All groups share one centre, and each spreads out both ways along 10 directions, with some noise.
Some rows, each with its group after it:
-8 2 25 -22 -27 -9 7 -12 42 38 8 -10 12 -24 -5
pog
4 -2 6 -6 2 10 9 11 0 -19 -1 19 -9 -36 16
pog
-18 -15 20 4 -13 -15 12 7 5 -18 -15 0 7 -17 19
Nafi
-22 -4 36 -4 9 3 -9 19 28 -14 27 23 -22 0 2
rata
-12 13 35 -11 23 -26 -30 -12 10 -25 5 27 -31 40 -12
Nafi
-8 3 17 -6 15 -12 3 2 12 0 -19 -18 5 24 24
pebem
13 22 -35 -7 -14 -10 -21 -41 -11 -12 16 -2 -6 3 19
rata
-4 -22 -7 -14 29 13 -28 44 17 -4 10 -3 -14 -11 -5
pog
4 2 -19 -32 -1 -26 -6 -16 1 18 -16 -7 -8 3 10
rata
-33 -39 2 9 1 -1 -10 18 7 1 0 -22 21 -8 -20
rata
-17 2 1 -8 -5 -11 -9 1 18 -25 8 16 16 -26 -11
pebem
0 -5 3 -21 -9 -27 -7 -11 -7 3 -11 4 -31 -7 20
rata
-18 -7 8 4 21 -9 9 5 -14 -17 -14 8 0 10 -4
pebem
-25 15 -8 12 -9 -30 -14 -35 -21 15 -21 -22 25 -7 2
pog
-15 8 -6 -32 29 -8 3 6 -2 -11 22 22 17 29 0
rata
4 -14 3 -23 -12 -12 -13 13 8 17 0 -12 1 -12 22
Nafi
-18 39 2 6 21 -10 -43 -37 12 3 4 -11 18 16 -28
pog
-4 -6 6 -14 11 7 -4 10 27 9 3 -7 -13 -6 -6
pebem
-17 -12 -3 -19 -4 -10 -13 -5 -1 24 19 4 -7 -3 -18
pebem
-28 4 -38 -3 42 9 -51 13 10 14 13 -14 -25 -26 -18
pog
7 12 -10 -38 6 -5 13 -10 -11 13 -1 8 8 -24 27
Nafi
-5 9 -5 -26 2 -19 -18 7 21 -17 18 5 3 11 27
pebem
3 8 -19 -3 20 -2 -34 -15 0 -7 -6 -7 -14 12 -24
pog
-12 -20 6 15 18 4 -3 22 8 -20 -28 -10 13 -14 -12
Nafi
-10 3 8 -20 27 12 33 21 46 24 -30 -2 21 -23 -37
rata
-8 -17 -31 1 5 1 7 -20 -11 -16 -14 1 -25 -27 -13
Nafi
-9 -19 21 -18 -8 -20 5 -25 35 -27 -8 2 -12 17 -3
pog
-12 -18 20 -3 -18 -26 -30 -3 20 14 -19 -24 -28 -11 6
rata
1 17 9 32 -7 -11 -20 -44 -4 -46 -5 22 -40 14 -23
Nafi
-13 4 9 -11 13 -6 15 9 -2 -4 -8 3 37 -7 16
Nafi
1 8 -15 -4 21 3 -1 -3 -3 12 -20 -5 18 1 -32
rata
-6 -4 -7 -30 4 -3 2 -13 17 -17 6 -2 -3 -25 29
Nafi
-4 -9 -11 -22 8 11 5 21 12 14 20 11 -10 -15 -9
pebem
-13 24 11 -43 27 -9 13 -16 13 15 -3 3 35 -6 6
Nafi
-10 1 14 -18 -4 -11 9 8 5 -21 20 20 0 -2 35
Nafi
-14 -7 17 3 1 20 1 34 23 30 31 15 -19 -19 -24
rata
-6 6 32 -9 13 -20 -6 -21 2 4 -27 5 -13 1 -13
pebem
12 0 -14 0 4 -3 -35 -25 7 8 -9 -33 -12 14 -1
pebem
-35 -2 -26 22 -3 -11 4 5 17 -29 4 -20 37 13 19
rata
1 -20 4 -18 17 -1 10 21 6 7 -19 1 -35 -13 9
pebem
-20 18 -20 4 3 -8 -17 -13 -14 -10 22 1 14 -3 12
pog
-16 -17 -14 -24 0 -11 -7 -7 12 5 14 0 -22 -8 1
Nafi
6 -19 -8 -23 -33 -6 26 -8 7 20 6 1 -13 -22 12
pog
4 -2 -4 -10 -7 -34 -20 -29 -17 11 -42 -14 -30 -20 8
pog
2 8 -5 9 -14 7 -14 -20 10 -24 13 4 -15 -21 8
rata
-35 -29 35 21 -12 -18 2 7 -27 -6 0 6 3 -9 0
rata
-26 -3 -7 6 -14 -17 -12 14 -20 23 -7 -20 26 -43 35
pog
-5 -3 23 16 13 1 6 21 4 -36 -9 19 2 -3 -2
Nafi
-18 -5 -15 4 -34 -37 -27 -27 4 -27 -10 -17 31 -23 7
pebem
-13 -16 1 -3 10 5 -20 -16 4 9 14 -12 -14 9 -23
pebem
-1 7 28 -17 22 15 3 -5 23 11 11 7 -27 10 -9
pebem
3 11 -36 22 28 18 -33 14 -27 -4 -2 -10 14 -16 -14
pog

New rows. What belongs after each?
-8 2 21 -22 -6 -11 -25 -3 38 45 16 -5 -18 10 -31
Nafi
7 -22 -59 -21 12 25 -1 4 -1 38 8 -9 -27 -35 -35
Nafi
-8 7 2 16 5 10 -7 0 26 4 -8 -12 15 -9 -28
rata
-15 -4 -7 -5 7 -5 23 28 1 1 -6 3 19 -1 12
pebem
-20 -16 7 -5 -3 -24 -6 -2 -3 -23 -3 10 -18 6 14
Nafi
-32 -24 1 5 17 -3 -6 28 -8 -21 17 10 1 10 -2
rata
12 2 1 3 -10 -13 -2 -10 1 29 -43 -14 -25 -29 -12
rata
-3 10 -8 -3 31 -22 -37 -18 -22 1 -29 -17 18 33 -21
Nafi
9 29 55 -26 1 -7 -5 -47 -2 12 5 33 -6 -7 -20
rata
11 -5 13 14 22 4 -4 27 -28 -59 -15 20 8 -8 28
pog
4 18 8 -14 11 4 -5 -22 20 -29 10 15 -11 -15 8
Nafi
-19 -20 16 0 28 -3 -1 -1 -13 -21 -9 8 -23 12 -6
pebem
-19 12 25 -35 29 -18 32 5 5 -17 -11 36 7 10 10
rata
7 -15 -5 -10 9 7 -19 39 -11 -11 7 5 1 -22 26
pog
-1 4 -13 0 20 5 0 -2 -15 -34 8 6 -13 20 27
pebem
-1 -5 -18 -12 -25 -14 3 -5 -23 0 18 7 -6 -24 43
pog
-5 -8 -1 3 23 -1 -5 -1 -5 -15 -24 9 -22 -4 -25
Nafi
24 -35 1 -14 -47 -23 26 -28 -4 2 -28 -11 -1 7 0
pog
-16 -18 29 13 -1 -4 -16 30 37 -17 -10 -22 33 0 -2
Nafi
-10 8 -10 -42 11 -20 23 -4 3 7 -1 12 9 4 13
rata
1 -25 -19 -18 8 10 11 36 -11 -10 10 20 -30 -38 24
pog
-16 3 -5 13 11 22 9 22 12 -6 27 13 12 -7 -20
rata
-5 -7 -20 0 -7 -15 -3 -3 -32 19 -21 -10 -1 -28 14
pog
-11 -11 3 -23 18 -15 -13 18 3 6 -6 -13 21 8 10
Nafi
3 13 1 13 -20 -12 -9 -23 -12 0 0 -16 45 13 -2
pog
-28 11 -5 -17 22 -20 -35 -20 14 9 -6 -6 -38 -22 0
pog
1 23 -5 -10 7 4 -5 -9 31 -14 9 4 -5 -3 2
rata
24 18 -15 -22 5 14 -16 -18 9 -30 29 18 -24 -16 22
Nafi
-8 -14 18 -5 -14 -12 -9 -1 30 5 -12 -18 -1 -20 -1
Nafi
-4 14 20 -19 13 -10 12 18 21 1 -16 21 5 -11 -3
pebem
-4 -7 1 -5 7 1 2 -8 -5 17 -5 -9 -12 3 -7
pebem
-12 -20 37 -18 12 0 31 9 9 39 -25 0 -31 -12 -2
pebem
0 -10 -1 -14 45 -8 -21 5 -18 -12 -32 3 2 19 -34
rata
-5 3 5 6 -8 3 -11 0 21 0 7 -3 -20 -16 0
rata
-36 -21 28 0 17 -7 -12 20 -6 9 12 6 23 13 -29
rata
-17 29 18 -10 14 12 -16 9 24 -25 52 25 18 -11 24
pog
-26 16 -2 -3 26 -18 -11 -18 -9 3 -13 4 -2 16 -25
pog
1 16 10 -3 -22 -15 -13 -46 21 -4 -2 -8 -7 -13 0
Nafi
-19 -15 7 -28 23 -8 -40 13 46 13 2 -33 19 12 -12
Nafi
16 -8 5 -10 5 9 -14 1 24 -14 -6 -3 -11 -3 -19
pog
-9 10 31 -7 -19 -17 -3 -27 29 -20 6 -4 21 2 16
pog
-6 1 14 -32 18 -16 11 -12 6 -22 -22 7 -2 -24 31
Nafi
37 18 5 19 -12 23 -16 -13 11 -18 -5 -10 33 -20 -10
pog
-11 7 -9 29 -8 12 0 0 11 -22 6 -3 8 -14 -4
rata
-8 -34 -4 -29 3 -23 -7 -6 -15 7 -21 -11 -3 -12 4
rata
7 19 -5 -27 15 -21 -19 -30 -1 -4 -18 -1 -1 15 -3
rata
1 6 -5 -4 -5 -17 7 -22 -15 3 -27 -1 3 -12 1
rata
-15 -38 4 -33 -9 -13 -4 10 42 6 5 -8 -31 -17 6
pog
20 1 -37 -36 14 5 9 -1 14 15 -18 -3 -13 -23 -9
rata
9 8 -1 -13 42 18 -26 13 26 -62 9 33 -31 -7 -15
pebem
-19 12 5 -20 0 -19 -15 -5 7 39 2 -3 -18 -30 8
pog
-5 11 11 -14 18 -17 -8 -14 -4 -22 -2 19 -13 27 -2
pog
5 -10 7 -33 39 -10 3 11 -18 4 -32 21 -22 1 -21
rata
-10 -15 8 -29 -14 -17 26 5 2 37 -3 9 -13 -6 0
pog
-17 -1 18 -22 -10 -21 0 -2 4 10 13 14 -14 7 14
Nafi
7 -5 -26 11 -22 4 -5 -33 4 -13 -3 -6 -27 -35 -7
Nafi
-29 4 -8 -12 8 -5 24 -1 -9 -11 15 9 39 -4 18
Nafi
-7 10 18 -15 3 -11 -4 -11 15 -7 -11 -9 27 -10 15
Nafi
